Every row belongs to one group in each of 4 separate groupings. Each group adds its own fixed numbers to the row, and there is some noise. The rows also spread widely along 15 directions, which tell nothing about the answers.
Some rows, each with its group in each grouping after it:
[ 19  -4   4  -3 -18  -9 -29   2   7 -15  -5   8   1   3  27  -1   3  -3
 -29  16  12   4   7  12   1  19  -4   5   8   9  40  -4   0  -4  16   4
 -38 -21 -24   5 -16  -4  17  13] : (2) gefub z675 z545
[ 13  11 -25   4 -15  15   3  -9   2 -18 -18  -4   6  24 -19  -1 -10   1
  -8 -19   1 -12 -10  -3  24   8 -17  11  16  19 -18 -13  12  18  -6   8
   0   1  12   8 -38   9  -7  31] : (1) Geza z777 z828
[  4   8   4   6  -8 -19   7   7   4 -16  -2  -1   4   5  47  -6 -22  -7
   7  16   1  -9   6  -3  -6   7 -32  17   2  -6  22  28 -16  13 -16 -13
   4  16   2 -13 -23   5   3  10] : (1) gefub z572 z601
[  5 -24  10   6  24   2  -2 -19 -10 -16 -16  -7 -23  22 -16 -13  -1   5
 -10  -1   8  14 -21  -5  19  31  13   3   4   8 -27 -12   0  -2  -8   6
   4 -13  -6   4   0  -5   8  11] : (2) kisi z969 z335
[ 10  15 -15  -2  -6  20 -16  -6  13 -10  -1  15  10  -1  11 -15   4 -29
 -14  -4   1  -8  26 -11 -19  -5   0  13  17 -21   5   8  -5  -5   8  -3
  23  -4  -5   8   1   0  -8  30] : (0) Balu z727 z828
[ -5 -14  14  -8  22 -21   2  -9   2   5   2   0  -3   8  10  -5   8  -5
   4  10  14  -1   1   8   7   3  13   1   5 -13  -2  13  -6 -14  -6  -9
   9  -9  -8  -4   5  -2   2  -5] : (0) Geza z777 z335
[  2   9  13  10 -11 -10   6  -7   1   0   1 -16  -4  24  32  -4 -10  14
 -29   0 -14  10  22 -30  14  25   4  18 -28 -20   3  -6 -17   6  13   0
  -4 -11  13 -19   1  20  -1  10] : (2) Balu z727 z601
[ -9   0 -28   1  18 -22  13   3  -4  -4  15 -12  22  12  10 -24  24  18
  11   8  12  18  10  34  13 -18   6   2  16 -28   8   5   6 -13  21 -12
 -12 -16   2 -21  11  14  -1  -5] : (1) kisi z572 z5
[ -6  28  -3  -6   3  -9  15  20 -24  -9  -4  -6  16 -10  22  -1  15  25
  22  -2  11  23  16  -7  -1 -12  17   8 -22 -42 -14  -5  18 -11  -9   5
   6  17   2  -9   3   9 -16 -23] : (2) gefub z969 z5
[ -5  -3  -5  -6  42  19  -1 -14   1   0  -7  -8 -10  20 -17 -11  16  -2
 -11 -15  -7   6   5 -18   7   9  27 -10  -8 -10 -24   1  -4   0   4   2
  14 -12   4  -6  16  -1  -5  11] : (2) kisi z675 z545
[  7  32   2   7  -2  -8  10  -1  15  13   7 -12  -5 -14 -20  13  11  16
   8 -12   3  -9 -19  -9  16  -3 -10   3 -16 -17  12 -10   3 -14  -7  14
 -37  23   4  -2   7   7  18   4] : (2) kisi z727 z5
[ -2   1  -7  -1   2 -21  33  -2 -12  -1   5 -16   3  28 -17  -4  18  15
  -2  11  21  19 -10  15  44   4  15   1  -4 -12   8   0  -7  -5  13  -4
 -39   1   5 -17  -1  16   5 -26] : (0) Geza z675 z5
[ -6  23  -7 -10   3  -8  23 -10  -7  16   3 -25   5  13   1  -7  -1  11
   4 -11  -2   0   9 -19  14 -11  13   5 -16 -20 -19   2  -7  13 -10 -12
  20  12  21   5  19  21   4   4] : (0) Balu z969 z335
[-15 -35   2   3  29 -23  25 -16   5   1  12  -1  -3  18 -12  -8  12  -8
  16   9  14 -12 -23  33  21  17  -8  -5  25  20 -24  18 -16   0  -9 -13
  11  -5   4 -22 -11  -5   5 -14] : (0) gefub z675 z601
[ 22  -3  -4 -24 -33  16 -14 -14 -17   9 -14  13  13  -3 -16 -10  -9   7
 -27 -20   0  -3 -17   0  -4   2  35   3   6  14 -13 -18   5  22   6  -1
  28 -13 -14  39  -9   3   2  12] : (2) gefub z572 z545
[ -3  -4   8   4  10 -33 -18 -13   6 -14   8 -19  -7  27  49 -16  -4   2
  -4  26  21   8  28   3  13  15  -4   9   7 -15  13   1 -12  -9 -10 -10
  -9  -8  -8 -14   1   8   8   8] : (2) kisi z777 z545
[  6  16 -26  12   1   4  24  25 -17 -18  -1   5  25 -22   6 -23  10  24
  16 -10  -1  22  -1  11 -12 -10  -2  10   3 -40  -7  -2  19  -2   9  -2
  15   7   6 -12   4   2 -10  -1] : (2) kisi z572 z5
[  2   8 -10 -25  17   1 -19   4   0  -3   4  -4  -3   5  12 -15  14 -12
  -7  11  15   8   4  11  -5 -19  23  -9   9   2  30  14  -9   6  11 -15
  -9  -5 -18  18  29  -7  25  -1] : (0) Geza z777 z5
[  5 -11   7   4   8  -5  13  -2   3  -8   6  -7 -16   6  10 -19 -10   0
  -4  11  -3   6 -15  -6   3  15  -6   1  -4  -1  10   8 -19  14  -2  -5
  -1   0   4  -8   7  -2  16   4] : (2) Balu z675 z5
[  6   0 -17  -8 -14  26 -15  -6  -6 -26  11  -4 -15  -6 -23 -27  16   1
  -5  -6   5  19 -15   8  -6  -7  12  -3  17  21  -1 -28  11  14   8  11
  -6   2  -7  16  13  -8  20   8] : (2) kisi z727 z5
[ 13 -15  -9   8  25   2 -14 -23   9   1 -14  -8  -2  21 -17 -12   2   7
 -20 -11   4  -5  -6   1  15  20   4   1  10  -3 -15  -6   3  -2   3   1
   3 -28  -9  11   7  -2  13  39] : (0) kisi z675 z545
[ -2  13  11 -17  21  -3  -9   8   9 -10   0  -7 -19  -6  19  15  -3 -13
  15   7   6 -17 -13  -6  -2  -3 -12  -6  -3  31   9  19  -7  16 -29  -1
 -12  25  -2   1  -8 -15  28  -6] : (2) Geza z727 z601
[ 15   3  15   9 -13   9  -7  -8  17 -15  -7  20 -11 -14 -17  10  -3 -20
   3   2  13 -17 -14 -10  -3  15 -20  10   8   1   3  -1   2 -13 -22  20
  -8  18 -13   3 -29 -11  -3  14] : (0) Geza z675 z828
[  6  19 -18   2  12  -2   9 -16  18  20   9  -4   8 -19 -24 -13   3 -10
  12 -10   4 -24 -10   4  -6 -16  -7  -4  17 -21  -6  12 -10  -5 -13 -11
  21  12   4  17  27   0  17  28] : (0) Balu z675 z601
[-14  16  -8  -7   0 -10   4 -22  20   8  26 -17  -1  16  12 -15   7 -15
   4   3   2 -12  24  -1   4 -14  -1   3  11  -4   3   6 -20   1  -4 -14
   9   6  14 -14  11  19   4   9] : (1) Geza z969 z601
[ 21  42  -5   2  -4   3  -6  -9   8  10 -13  -6  -2 -10  -5 -11 -10  -6
 -14  -5   5  -5   6 -27  -7   1   6   7  -9 -35  22   6 -12  -8  -7 -12
  -3  21  -8  26  31   9  23  35] : (0) gefub z675 z335
[  2 -10  14 -11  -5 -12   2   4 -10  -7   7  -2  -8  -7  33 -19 -15   3
   2  11   1   4 -16   6 -12   8   1   3   1  16   9  12 -17  26 -10 -16
  23   6  -4   6   8  -8  21  -7] : (2) gefub z777 z601
[  2 -15   5  15  -3  -9  14 -14  -9  -2   7  -4  -3   7 -19 -21  16  30
 -11  -3   3  26  -6   5  18  23  17   5 -11 -16 -12 -21   7 -15  18   9
 -11 -16  -3 -17  10  13  -3  -2] : (1) gefub z675 z545
[ 20 -11   5 -13 -12  -6  -2  13 -10  -2  -4   5   7  -9  25 -16  -8   6
 -17   8  -6   7 -13   6 -14  -5   2   1 -10  -6  44  20  -7  24  12  -6
  -6 -15 -15  18   4  -8  20   7] : (0) gefub z572 z545
[-13  10 -22   0  35  14   7  -5  -1  -9   1 -20  -7  18 -28 -10  25  16
  11 -18   0  13  -6  -3  19  -6  11  -5  -3   0 -25 -11  13  -2   4   7
  -6   2  12 -11  15   6   0   4] : (1) kisi z777 z5
[ -2  19   2  13  13 -12  11  -3  19  27  13   0   8 -15 -14  14  26  24
  -5 -21  -7  -7  -2   0  12  14   5   2 -15 -13  -7 -12   5 -26  19   2
 -16  -1   5 -23  15  14  10  -3] : (2) gefub z727 z545
[  1  16 -13  -1   2   7  39   4 -12  -6  -9   9   5  -1 -34  -1   5 -10
  20  -7  14  -1 -28   3  15  -5   1   4   8 -10 -14  16  -6  -2 -13  -4
   4  36   9  -6 -18   3 -12 -16] : (1) Geza z572 z601
[  8  -5   2   0   9  -3 -13   1 -13 -26 -16  -1  -4  17  30 -15  -2   0
 -17  11   6  21  16  -8   2  19  10  10  -1 -14   3   1   1  -3   5  -2
  -1 -16 -10  -1  -5   0   0  13] : (2) gefub z727 z335
[ -2  20 -14  15  21   4  35  11  -7 -11   6 -15  -6  -3  -3 -27   3  14
  13  -5 -10  20  -7 -16   2  -2  -9   5 -17 -27  -3  11  -6   6   4  -7
   5  22  20 -19  28   9   9   4] : (1) Balu z727 z828
[  5  12  -5   8 -16  22  20   5  11  -8  -5  12   6  19  -5   8   4 -14
 -26 -14 -16  -6   5 -19   8  14  -7  14  -7   4  12   8 -14  14  24   3
  -8   3  16 -22 -32  11 -18   1] : (0) Geza z572 z828

New rows, each followed by its group in each grouping:
[ -1   2 -16   0  33   5  16   2  -7 -10  -8  12  12  -9 -25  -7  26 -10
  24  -3  18   3  -8  12   4 -14   2  -6  14 -44 -20   8  15 -33 -11  16
   4  -2  -2  -1  -5  -8 -27   3] : (2) Balu z969 z828
[  8   3   3   2  31   9 -16 -17   9  -3 -14   5 -11   2 -19  -4   6  -8
 -10  -4   9  -5  -4 -10   3  16  14  -3   6 -12 -13  -3  -1 -20  -7   8
   0  -9 -14   7   8  -8   4  24] : (2) Geza z675 z601
[ 14   1   7  -6 -23  -8  -6  10 -22 -16  -3  -3   2 -12  22 -13  -3  28
 -13   7   5  25  -7   7  -4  13  14   6 -12   2  10 -15   7  13   9   2
  -7  -7 -14   8   5  -2  19  -6] : (2) gefub z675 z601
[ -1  27  -9   3  -6  -2  -4  -7   4 -17  11 -19  -7  -1  10 -15   0   5
  17   4   6   5  21 -18   2 -15 -14   6  -7 -18   2  -8  12   1 -24   8
  -6  22   8  -4   1  10   4  19] : (1) Geza z727 z545
[ 11  25   8  -9  -9   8   0  24 -19 -20 -20   9  -5 -13   5  21   5   9
   0   3  17  16 -16  -6   8  11  10   9 -18  11   9   4   6   2   1   6
 -29  29 -15   2  -8  -5  18 -26] : (1) Balu z675 z601
[  8  -2   8 -19   3  11 -11   1   1  -1 -16  -5  -1   7  20   8  -9  -3
 -17  -7 -14 -10   4 -21  -4  -1   3   3 -17   8   4  12   0  27  -4   4
   9 -14   3  15 -10  -6   7  17] : (0) Balu z675 z335
[ -3  -2   9 -12  22 -11  12  14   1   6   2  13   0 -23  -5   9  22  -5
  19   4  14   0 -24  19   2  -7   8  -3   1  -5  11  22   0 -21   3  -3
 -13  11 -11  -6   6 -10   9 -26] : (1) Balu z777 z335
[  3  -3  11  12  18 -26   5  -9  34  19   3   5   2  -4  -4  28   4  -3
   9  -4   6 -41 -16   9  19  15 -34   6   6   8   0  14   0 -16 -18   3
 -18   3   0 -16 -26  -3  13  10] : (0) Geza z727 z545
[  2  -8   2   1   0 -26  -3  -6   6 -11  14 -22  -7  -3  31 -21 -14  19
  10  14   0   0   0   9   1  -2 -23   4   2   8  10   1   4  18 -14  -7
  -1  -8   4  -5   3   4  29  19] : (1) Geza z675 z335
[ -2  15  -1  -2 -11   2   3  -7   9  -2   7  -1 -10  -4  -9   0   1  -5
   0  -8   8  -7  -6  -2   3  10   5   8  12  27 -12  -8  -6   9  -5 -14
  14  24   3   0   4   4  20  -6] : (0) Geza z777 z335
[  8  -6  -7   0   7 -25  -1 -26   8   7  -2  -7   7   9   4 -14 -18  -6
  13   2  19 -24 -13  13  13   4 -13  11  29 -13 -19   2  -6  -4 -33 -10
  24   4  -5  12  -9   3   5  27] : (2) kisi z727 z5
[-12 -19  11  14  17   6   3 -10   0 -20  13  16 -12  -7 -17 -13  33  -9
  11   6  13  19   7   0  -1  12  11   1   5 -27 -25 -13  12 -38  -2  24
   5  -4  -5 -25  -5  -8 -28 -12] : (2) Balu z727 z545
[  5   0   0   7 -15 -26  18  -9  13  -3  12   8  -1  -3  -9  -3   1 -18
  17  19  29 -18 -27  28  14   8 -25   7  29  12  15  12 -18  -8 -17 -10
 -15  28  -8  -6 -19   2  13  -9] : (0) gefub z572 z828
[ 10 -15  39  -1   2   3 -23 -13   3  -7 -13  19 -22  -5  -7  10   3  -8
 -11   4  17   3 -22  -8   1  27  14  12  -5   0   2  -3  -5 -24  -8  18
  -9   3 -32   7  -8 -13   2  -2] : (1) kisi z777 z601
[ -1 -19  -2   6   9 -18  -2 -19   6   7  12   2   4  -2   6 -31  -2  10
  -4  -1   4   0  -4  22  -5  14   8   9  23  -1 -18  -4  -7  -6   9 -19
  37 -20  -8  -5  22   3  13  14] : (1) Geza z777 z601
[  7 -34  10 -23  27   6 -14  -1 -13   1 -14  -4  -1   8  23 -15 -14  18
 -17 -12 -21   2 -10  -6  -9   4  20  -7 -14  10 -12   6   7  35   0   1
  37 -42  -4  17   2 -15   6  18] : (2) Geza z777 z545
[  8   0  -3 -20  19  32  -4  11  -5  -8 -10   3 -12  -5 -27   3  22   0
 -18 -13 -10   9 -23  -4  -2  -6  22 -16 -14  22  15   6   3  19  20  10
 -23 -10  -6  15  13 -18  22  -1] : (0) Geza z675 z601
[ 13   6 -15   5  -4  -2 -16 -15  11 -14  -8 -11   4  16   8 -15 -11  -9
  -1   2   7 -11   9  -4   8  -8 -26   7  14 -21  14   3   5   0 -19   8
  -6  -6  -1  15 -19   3  -5  48] : (1) kisi z777 z545
[ 10  12   1 -12   4 -10  -5   5 -21 -13   1 -19  -3  -9   8 -20   9  20
   8  11  14  27  -5   0   2 -21  13  -4 -16 -37  18  -4  11  -4 -11  14
 -21   0 -12  20  23  -6  14   4] : (2) kisi z727 z601
[ -4 -22  -5 -19  18  -1  -6   4  -3 -20  -2   5  -2  22  15  -3  11 -18
   3  14  15   3 -11  25  13  -3   0   1  21  24  11  22  -5   9   4  -6
 -14  -5 -12  -7 -21 -10   8 -14] : (1) kisi z727 z5
[ 14 -20   1  -7  31 -29  -4  -7   4  13 -13   2  10  25  16   1  -2  -4
 -20   9  16 -10 -17  23  27  19   7   2  15  -3  17  25 -18  -7  11 -19
 -17 -25 -17   3  -3  -2  21   6] : (2) kisi z727 z545
[ -2  23  -3  -7  19   0   6  -6  32  20  20  -2  -5 -25 -12  -2  11 -17
  20  -6   0 -30 -12   1 -14 -16 -14 -10   6   1  14  21 -17   0 -14  -9
   3  26   3   1  24  -4  24  11] : (0) gefub z675 z828
[  6  10  10  -5 -24  -4  -3 -13  -5   5   6 -20  -4  10   4  -7   2  28
 -23  -8  -9  15   7 -16  12   3  22   8 -23 -10   4 -27   2   8  13  11
 -12 -14   5   3   5  20   4   6] : (2) kisi z572 z335
[-11 -15  21 -15   1 -19 -13  -1  11  -6  22   6  -4 -12  49  -5  -3 -10
  19  14   9 -14   2  16 -20   1  -4   7  16  23  -2  11 -13  11 -18 -13
  33   9  -9 -13  -8 -10  10 -19] : (2) kisi z777 z828
[ -2  27  -9  16 -27 -13  30 -10   0  11   7  -3  19   6   4 -10  -5  12
   0 -16  -1  -5  17 -12  13  15   2  20  -2 -31 -26 -12  -8  -5  -3 -13
  32  20  22 -19  -9  30 -23   1] : (2) gefub z777 z545
[ -1  -6   8   5   6 -30 -20 -28  26  16  17   0   7   2  24 -11   1  -4
  -4   5  11 -20  14  16   0   8  -6  16  21 -15  -2   2 -11 -24  -2 -12
  15 -14 -14  -8   9   9  10  23] : (1) kisi z727 z601
[ -8   1  11 -18  25  10  13   9 -11  -5   1 -14 -17   2  -1   5  10  11
  11  -6  -7   9 -19 -15   5  -3  13  -9 -26  14 -13   3   1  21 -10  12
  -2   7  10  -4   8  -6  10 -19] : (2) Balu z969 z828
[  4 -17   9 -12  44  -3 -11   2   9  -2  -3  -2 -13   2  13  -8   5  -4
  -3   9   0   0 -11   3  -7   1   6  -9  -4   2  19  23  -7   6   1  -5
  -7 -17 -16   3  21 -18  27   9] : (0) Geza z675 z5
[  5  29   1  -5   8   6   1  19 -15 -32  -7 -15 -21  -5   8   2   3   7
  12   9  10  19  -9 -18   5  -3  -5  -2 -20   3  15   2   5  11 -20  11
 -34  32   0   2   1  -9  23  -8] : (2) Geza z727 z601
[  5  10 -21  19 -25  -7  19   3 -10 -24  -4   4  23  15  25 -21  -6   0
  -8   9   4  13  24   3   6   7 -15  25  11 -38   4   4  -3  -5  12  -6
   8  -3  10 -20 -24  18 -26  13] : (1) Balu z572 z601
[ -1   8   3 -12  11   2  17   1  -4   3  -2  14   0 -14 -29  10  15  -9
  20  -5  23  -8 -23   7   8  -1  15  -4   7   5 -16  11   0  -5 -17  -4
   5  31  -7   2  -4  -7   6 -27] : (0) Geza z675 z545
[ -2   8  23 -42 -34  11 -10 -13  -3  22   9  13   4 -13   0  18   5 -11
  -3 -17   0 -19  -2 -12  -6 -15  35   0 -12  18 -12  -8  -2  16 -14   9
  26  15  -5  20 -16   2  -8 -23] : (2) gefub z727 z545
[  4  11   0  -7   9  -1   3   0  25  22  14  14   9 -18   3  -1  12 -16
  -3  -6  -9 -22  -7   7 -16  -8  -1  -3   6  -8  25  19 -19  -8  14  -9
   2   0  -3  -5   8   1   5   5] : (2) gefub z572 z828
[  0   6   1  17 -22  -6  10 -16  16  -4  20   0   5   7  16 -22   0 -10
  -9   2  -5  -2  25 -12   0   8 -12  17   4 -36   7  -5 -15 -10   2   0
  12   3  12 -22  -9  16 -18  15] : (2) kisi z727 z545
[  2 -13  10 -19  12 -16 -20  -6  -1 -11   3  -2  -8  21  37 -10   0 -17
 -12  26  19   5  13   7   4   5  12   3   8   9  24  20 -15   7  -1 -16
  -7  -9 -19   2   4  -4  21  -4] : (0) Geza z727 z545
[  1   2  -3  -3 -22  12  15  -2 -10  -5   7  20  15 -29 -21 -11  14   1
  19 -13   6   4  -5   1  -9 -17   7   8   3 -31 -23  -8  21 -14 -10  18
  28  13   0   3 -13  -1 -27  -7] : (1) Balu z727 z545
[  1  17 -12  15 -14   4  17  -8   8  -3   9 -15  -7  23 -14  -7  14   9
 -27 -11  -4  13   2  -5  23  21   5  13  -2  12   5 -15 -15   8  33 -11
 -23   4  16 -17  13  24  21   0] : (0) kisi z969 z335
[  8 -10   3  -5 -21  -1   0   9 -31 -31 -16   0   9  25  36 -10  -6  17
 -22   3   4  29  15  -6  14  21  17  19 -10  -5  -9  -9   8  18  10   2
   6 -13  -3  -8 -28   6 -13 -12] : (2) kisi z727 z545
[ 13   8  21 -14 -18  -4  -9  -8  -3  15  -6  15   7 -19   9   3 -11   6
  -5 -10  10  -7  -8  -8  -7   9  23  16  -8  -7 -10   0  -4  -1 -10  -6
  28  16 -19  12   2   3   8  -8] : (1) kisi z675 z545
[ 11 -21   7   2  13   4  -3 -32  11   7  -7  -1 -14  24 -16 -24 -12 -18
 -21   2  -6  -8 -13 -15   5  14   4  -1   6 -19   7   4 -22  -3  -6   4
   7 -20  -5  13   0   1  -9  39] : (2) gefub z572 z5
[-12  11 -21   3  25  10  16   4  13  -6  11   3   1  -3 -18 -11  28 -11
  11  -9  -1   1   4  10   2 -10   0  -5  15  -8  -1  10   1 -16  15  -7
   0   5  12 -21   8   3  -5   1] : (1) Geza z777 z335
[ 11  32   9  -2   1 -14   2  -7   5  12  -7   2  -3 -20 -10   5  -4  -5
  18   4  28 -12 -14  -9   2   0   1   7  -2 -29   6   8  -7 -20 -32  -4
  -5  42 -18  17  14   1  16   3] : (0) gefub z675 z5
[  0   2  13  -4  -4 -14  25  -1 -10   2  -4   9   2 -10 -11   2   0  -3
  27   2  20  -5 -24   1  12   1  -3   6  -4 -20  -7  14  -3 -11 -28   2
   6  33  -4  -1 -18   0 -13 -19] : (1) gefub z777 z545
[ 18  -2   2 -10 -10   5  -9 -18   6   7  -2  25  -4  -7 -21 -16   3 -34
 -19   8  24  -8 -18  11  -5  13  21   0  27   3  20  13 -27 -10   6 -20
   5  12 -29  24  15  -6  20   5] : (0) gefub z675 z545
[ -1  23  13 -13  -8   3 -34  -8   1  -9   5  -4 -12  -7  29  -3   7   1
  -8   1   5   9  30 -21 -15   4  23   8 -10   0  -6 -19   6  -6  -6   3
   9   6 -11   5  13   5  10   6] : (2) gefub z727 z335
[ 14  -4  -7  11 -10  -8  12 -16 -20 -21 -15 -12  -4  28   5 -37 -19   6
 -14  11   6  25   2 -11  14  16   2  15   1 -30   3  -1  -9   4  -1  -8
   5  -5   1   6  -2  16  -7  27] : (1) gefub z572 z335
[  6  25 -19  -1  -9  14   5 -16   5   2  -3  -5   4  -5 -24 -10  -5  -6
  10 -20  -2 -18 -10 -10  -2 -11 -11   4  10  -5 -18  -4   1   9 -22   1
  22  20   9  19   0   7   2  33] : (1) gefub z969 z601
[ 11   0   7 -17 -10 -15 -28   1   5   3  -8  -1   9   1  39  10  -2   8
 -19   1   2  -9   7   9  -4   5   1   9   0  19  19   2   5  11   7  -6
  -7 -22 -16  15  -5   0  27  13] : (0) gefub z969 z335
